The rows come from 4 hidden closed curves, with some noise, and rows from the same curve form a group. Each curve winds through 8 dimensions. The rows are also pushed far along 5 directions, which tell nothing about the answers.
(in the rows, 128 means zero)
Some rows, each with its group after it:
[122 156 110 137 139 184  86 130  99 127 169  85 150 160 151  96 159  89
 117 111 175] -> q_209
[159 116 133 108  88  58 170 149 145 178 109 216 152  88 138  98 121 169
 129 167 130] -> q_759
[137 135 119 141 151 177  73  92  95  43 124  93 132 188 126 135 125  81
 110  99 127] -> q_437
[118 102 130 145 175 142 145 131 158 156 121  97 115 120 121 149 138 149
 131 122 109] -> q_798
[135 173 156 125 105  94  93 140 144 134 128 118 147 139 114 114 115 163
 118 147 110] -> q_759
[115 149 132 126 133 154 115 125  92 102 157  90 127 138 142 121 137 141
 148 117 120] -> q_437
[171 107 156 134 114  41 124 137  89  62 102 239 165 136 119  74  88 165
 145 147 133] -> q_437
[167 163 110 119 123 133  95 164 134 162 153 126 172 151 154 104 123 126
 147 144 164] -> q_209
[104  89 126 133 145 146 193 106 114 150 132 105  94  99 129 167 123 144
 166 127  99] -> q_759
[131 125 151 103 169 135 106  99  49  38  97 156 133 140 144 105 131  97
 141 133 125] -> q_209
[128 146 107 121 105 172 124 126 114 127 172  95 133 125 129 165 132 102
 150 126 118] -> q_437
[120 153 124 132  86 114 126 151 155 169 147 137 130 110 101 127 147 190
 123 133 102] -> q_437
[125 121 119 161 130 154 112 120 154 167 146 121 133 161 128 114 131 124
 110 134 168] -> q_798
[114 124 132 133  97 109 154 152 134 154 174 146 143 110 155 116 120 133
 132 149 157] -> q_798
[142 122 122 120  92 104 173 152 112 146 124 166 148  97 134 150 141 104
 156 116 118] -> q_209
[108 135 113 127 123 112 139 138 137 165 114 137 115 124 109 131 122 147
 134 149 120] -> q_437
[134 167 115 123 110 125  98 145  98 104 108 134 149 138 122 106 155 116
 124 107 106] -> q_209
[124 150  99 100 137 161 115 159 138 158 147 108 127 114 130 146 130  93
 148 138 145] -> q_209
[106 101 133 160 136 106 124 114 140 120 110 157 108 161  98 125 113 157
 105 134 141] -> q_437
[134 123 117 152 136 147  99 121 127 114 120 146 148 151 122 111 156 111
  90 115 130] -> q_209
[115  90 168 150 190 132  94  89 159  84  99 116  96 168 102 133 116 167
  94 109 137] -> q_798
[176 156  92 117 111 133  95 165 129 132 124 142 168 159 177  85 144  95
 111 124 179] -> q_759
[127 183  82  97  94 153 102 138  98 125 126 104 129 125 126 110 146  99
 130 111 115] -> q_759
[ 96 129 140 129 131 118 131 111 150 125 115 104  91 121 112 146  98 153
 126 157  84] -> q_798
[167  98 130 137 131  99 126 130 172 155 134 191 155 125 143 101 102 136
 101 186 155] -> q_798
[134 159 111 139 104 117 101 155 154 158 103 133 139 157 116 117 148 151
 113 105 124] -> q_209
[ 63 119  95 126 129 164 176 116 105 164 134  97  88 115 134 155 153  76
 125 131 147] -> q_437
[112 117 117 158 118 145 156 141 182 191 131  93 116 118 112 165 164 140
 112  92 114] -> q_759
[129 127 115 141 105 125 135 137 138 129 155 133 133 114 131 122 132 141
 122 130 119] -> q_759
[114 109 138 171 146 129 122 122 121  84 130 119 134 160 143 111 134 131
 105 117 129] -> q_759
[130 136 132 118 124 113 105 114 114  86 110 149 131 143 134  98 125  99
  92 135 148] -> q_759
[ 68 101 114 163 178 198 164  94  70 125 153  60 107 158 169 136 156  93
 141 110 144] -> q_209
[125 135 124 133 158 146 136 123 116 157 125  93 129 134 139 126 128 122
 143 143 127] -> q_759
[176 143 136 142 144 134  68 112  82  23 102 130 159 188 132 113 115 131
 138 104  90] -> q_759
[ 75 120 153 157 104 117 155 123 141 123 150 103  89 104  90 157 126 192
 144 103  73] -> q_798
[ 95 147 124 106 121 141 118 142 135 142 139 119 104  97 108 129 147 135
 124 122 119] -> q_209
[113 118 100 117 116 143 140 128  81 115 149 176 134 115 151 106 139 127
 142 141 134] -> q_209
[108  98 142 120 136 122 164 100  87  67 129 119  95 107 134 143 100 146
 161 115  86] -> q_437
[139 125 114 114 124 120 110 133  85  98 129 199 149 132 150  79 131 138
 133 150 141] -> q_209
[125 130 169 148 131  92  91 129 124  66 129 147 139 163 129  99 109 178
 116 133 125] -> q_798
[ 89 139  95 108  95 169 141  98  24  59 148 125 116 141 164 120 137  43
 142 111 144] -> q_798
[126 114 156 170 164 140  74 103 193 131 120 106 108 167  77 125 115 177
  95 122 128] -> q_798
[144 200 156  97 124  89  34 145 169 106  94 112 119 149  86 102 102 197
 116 136  99] -> q_798
[148  95 163 147 114  98 148 136 179 159 168 169 140  96 120 126 134 195
 115 143 139] -> q_437
[141 103 139 132 110 108 138 127 138 148 146 189 141 127 129 125 131 155
 120 156 166] -> q_437
[ 94 113 106 136 121 128 151 116  95 119 127 148 109 141 124 131 118 112
 137 136 141] -> q_437
[173 169 121 112 107 113 112 162 110 147 132 145 169 122 129 108 137 156
 165 127 108] -> q_437
[106 140 131 107 117 135 128 123 133 156 127 123 112 113 120 119 147 149
 120 117 135] -> q_209
[111 127 135 145 142 124 136 150 202 211 150  94 108 107 107 124 129 186
 115 141 140] -> q_759
[168 199 134  79 111  94  63 156 105  72 104 133 149 127 120  88 109 130
 146 132 113] -> q_759
[171 130  93  93 136 135 128 127  71  79 104 164 147 131 175  95 115  79
 147 146 137] -> q_759
[139 114 148 105 104 116 149 109 117 126 131 178 131  89 118 125 144 142
 123 127 123] -> q_209
[122 147 130  72  74 114 165 122  55  85 128 160 119  75 134 147 139 114
 172 122  91] -> q_437
[143 107 141 145 133  75 129 148 182 157 116 167 131 121  93 113 106 168
 115 139 143] -> q_437
[121 145 114  93  85 126 199 150  69 141 160 121 134  64 152 168 126 115
 210 131  75] -> q_209
[157 171 126 118 106 132  66 134 166 146 125 124 132 138  84 115 117 156
 127 126 123] -> q_798
[115 121 143 119 130 112 116 127 122  95 124 171 122 114 112 109 134 142
 110 132 130] -> q_209
[119 145 101 133 121 131 111 140 155 172 128 112 112 145 102 132 113 156
 134 132 132] -> q_437
[134 119 131 161 142 147  96 125 165 112 104  93 122 183 125 142 149 146
  96  78 128] -> q_759
[118 173 139 119  94 109 102 137  97  90 130 129 141 149 146 114 113 108
 135 145 123] -> q_798
[126 124 149 134 156 107 110  96  64  44  81 158 129 160 142  86 103 103
 130 153 114] -> q_798
[130  98 125 138  88  99 185 138 140 157 143 184 136  78 124 126 147 128
 118 125 136] -> q_759
[151 155 100  84 107 134  94 119  90  83 117 155 137 126 133 105 119 102
 127 137 121] -> q_798
[131 114 130 126 135 120 106 108 138  92 115 158 126 137 120 114 120 102
  84 141 143] -> q_798

New rows. What belongs after each?
[138 148 140 113  92  99 128 146 174 176 136 136 134  95 103 139 134 132
 112 132 134] -> q_759
[139 114 144 132 124 109 155 118 139 161 106 142 134 126 127 148 128 151
 135 135 109] -> q_759
[101 143 138 112 103 123 160 115 103 120 136  87  99 106 125 176 104 178
 183 130  45] -> q_759
[103  95 140 161 151 160 155 124 174 193 163 106 115  98 107 152 162 173
 119 116 118] -> q_209
[143 135 105 126 126 122 112 136 138 148 128 137 130 146 122 112 102 152
 140 142 138] -> q_437
[ 78  94 138 152 105 120 189 111 111 129 153 146 117 119 165 143 118  88
 122 156 145] -> q_798
[142 134 133 132 122 118 104 151 190 170 159 140 134 106  97 106 128 133
 101 135 173] -> q_798
[127 136 142 111 130 105 106 147 139 121 130 145 128 128 130 103 131 144
 109 124 164] -> q_798
[143 124 109 110 107 132 156 166 173 214 171 134 132  87 131 144 142 167
 149 124 147] -> q_798
[171 123 127 130 140 103 121 140  80  92 114 182 178 148 166  86 124 125
 144 145 131] -> q_798
[160 142 102 132 145 128  78 145 158 149 117 133 147 160 122  78 120 109
 100 125 181] -> q_437
[121 111 150 136 127 109 129 127 166 133 126 126 101 130 116 137 117 194
 124 115 127] -> q_759
[145 146 167 105 153  85  64 124  77   9  92 163 141 166 127  81 115 149
 118 113 134] -> q_798
[124 116 146 133 154 112 111 137 128 101 125 160 134 131 127 112 116 153
 128 151 122] -> q_209
[122 131  87 118 115 175 119 133 107 143 167 142 138 127 144 123 151 106
 133 121 153] -> q_209
[122 143 121 111 139 130 117 147 154 170 123 110 121 134 133 130 125 128
 133 138 155] -> q_209
[124  97 166 154 156  92 149 114  75  54 107 168 140 129 141 108 105 126
 145 147 101] -> q_798
[136 101 120 141 133 102 156 145 138 134 105 163 132 126 160 103 139 124
 107 132 153] -> q_759
[129 113 132 114  80 100 181 123 127 160 132 161 133 103 144 159 127 134
 141 136 121] -> q_759
[103 133 127 157 118 157 121 125 149 154 167 105 123 140 117 150 149 153
 109 137 130] -> q_437
[161 130 125  95 107 111 150 165 119 153 169 168 158  80 148 121 129 111
 159 137 170] -> q_798
[145  82 139 162 109  95 155 119 154 126 134 185 146 128 131 134 121 140
 100 143 127] -> q_209
[106 112 148 153 148 123  89 108 150  88 123 137 111 157 103 100 129 146
  70 119 155] -> q_798
[ 66 124  99 151 121 162 171 142 157 172 143  51  81 121 143 165 154 135
 123  94 108] -> q_759
[153 136 134 119 121 126 118 147 136 138 138 130 141 127 120 145 136 163
 150 102 122] -> q_798
[102 138 115 170 156 186 104 131 131 150 173  73 140 172 137 140 154  98
 110 141 169] -> q_437
[143 106 108 121 141 153 164 120 116 168 141 126 131 115 152 136 128 107
 155 140 150] -> q_759
[ 96 118 115 125  97 125 166 116 117 127 143 115  88 103 108 157 107 189
 168 113  72] -> q_437
[117 151 149 107 123 110 121 141 156 164 129 124 117  96 109 118 144 158
 119 132 127] -> q_209
[176 189 123  95 100  93  88 168 118 108  84 149 162 121 105 133 123 146
 166 122  59] -> q_209
[101 112 131 124  96 113 183 128  82 138 150 172 126 100 136 144 143 138
 158 145 131] -> q_437
[130 129 105 133 132 143 140 131 138 144 132 111 129 113 120 151 128  99
 128 131 110] -> q_437
[124 120 105 110 124 164 140 105  83  99 153 126 127 119 168 112 144  70
 118 128 154] -> q_437
[175 109 119 125 104 117 152 123 172 197 145 178 161 102 130 141 121 118
 115 166 147] -> q_759
[122 122 143 130 172 141  92 112 133  87 124 102 107 153 116 124 113 171
 126 119 120] -> q_798
[149 132 139 134 134 133  97  95 145 112 110 121 132 157 107 145 114 140
 109 135 102] -> q_759
[121 152 150 138 138 139  77 138 142 101 140  83 120 166 109 134 129 186
 131  92 116] -> q_798
[161 160 104 123 141 179  70 150 180 177 163  74 137 143 112 120 140 120
 123 106 175] -> q_759
[109 141 138  87 107  96 152 140 106 116 134 147 112  82 132 125 109 132
 153 147 120] -> q_798
[144  78 139 157 139 118 152 133 181 181 129 164 141 136 133 137 146 160
 101 118 165] -> q_798
[ 99 111 118 143 156 174 128 113 193 174 150  48  85 125 118 147 133 154
 104 103 128] -> q_437
[147 125 128 128 150 124 137 132 114 153 133 139 150 127 153 100 122 119
 139 159 152] -> q_759
[211 183 117  99  89 115  46 159 137 102 137 162 178 144 115  90 120 142
 131 114 141] -> q_759
[ 81 123 110 109 102 152 209 106  65 134 159  90  96  86 159 185 113 121
 193 143  65] -> q_759
[ 90 121 138 165 174 146 112 123 137 141 118  99 116 170 117 129 147 126
 103 134 163] -> q_437
[119 156 136 112 120 127 140 120 108 144 101  90 116 120 116 161 128 155
 167 121  63] -> q_759
[139 118 131 108  95 101 178 108  64 100 133 171 141 100 157 138  96 135
 174 167  80] -> q_759
[129 138  99  74 111 123 169 156  90 169 135 166 135  77 161 120 127 105
 176 162 140] -> q_209
[123 128 136 138 150 160 116  89 110 104 124  93 125 147 119 153 124  91
 122 129 111] -> q_759
[140 132 111 114 120 120 114 129 142 127 119 133 118 128 110 116 108 121
 123 118 138] -> q_437
[184 181 126 102 148 104  33 174 147 128 108 163 175 168 137  63 114 131
 117 159 181] -> q_209
[137 132 109 141 134 156 135 154 116 134 154  96 144 138 165 127 143  94
 141 109 155] -> q_759
[ 98 102 101 125 110 137 189 136 147 206 146 147 113  90 130 144 153  91
 115 148 173] -> q_437
[172 204 127 118 119 134   4 141 121  83 116 126 166 203 117  71 132 167
 115 107 136] -> q_209
[ 94 121 124 130 123 146 168  99  99 132 140  91 109 123 143 164 114 134
 153 145  79] -> q_759
[144 133 103 126 106 163 132 134 115 140 185 125 151 122 143 153 134  92
 144 143 150] -> q_437
[123 144 121 119 125 134 107 134 133 128 136 117 113 134 130 102 129 141
 119 122 149] -> q_759
[163 208 125  86  95 117  80 145 125 140 127  98 147 129 115 136 103 174
 172 144  63] -> q_759
[ 91 101 125 134 113 126 165 110 104 101 134 128  93 110 115 137 124 131
 133  98 111] -> q_437
[116 112 136 137 113 144 158 119 201 205 147  92 100 101 100 187 137 170
 122 120 103] -> q_209
[135 120 152 162 153 116  97 129 133 103 128 154 155 155 130  84 147 125
  82 134 175] -> q_437
[134 141 117 131 136 138  91 140 112 125 150 148 155 153 152  75 137 128
 114 144 169] -> q_209
[118 138 144 126 159 126  85 129 131  92 107 115 119 167 124 123 115 122
 118 129 145] -> q_209
[108 142  72 112 133 200 139 116  89 137 165  73 110 116 145 130 136  77
 151 129 127] -> q_759
[160 133 130 121 129  98 125 138  70  62  92 183 168 135 147 114 120 105
 151 141  92] -> q_209
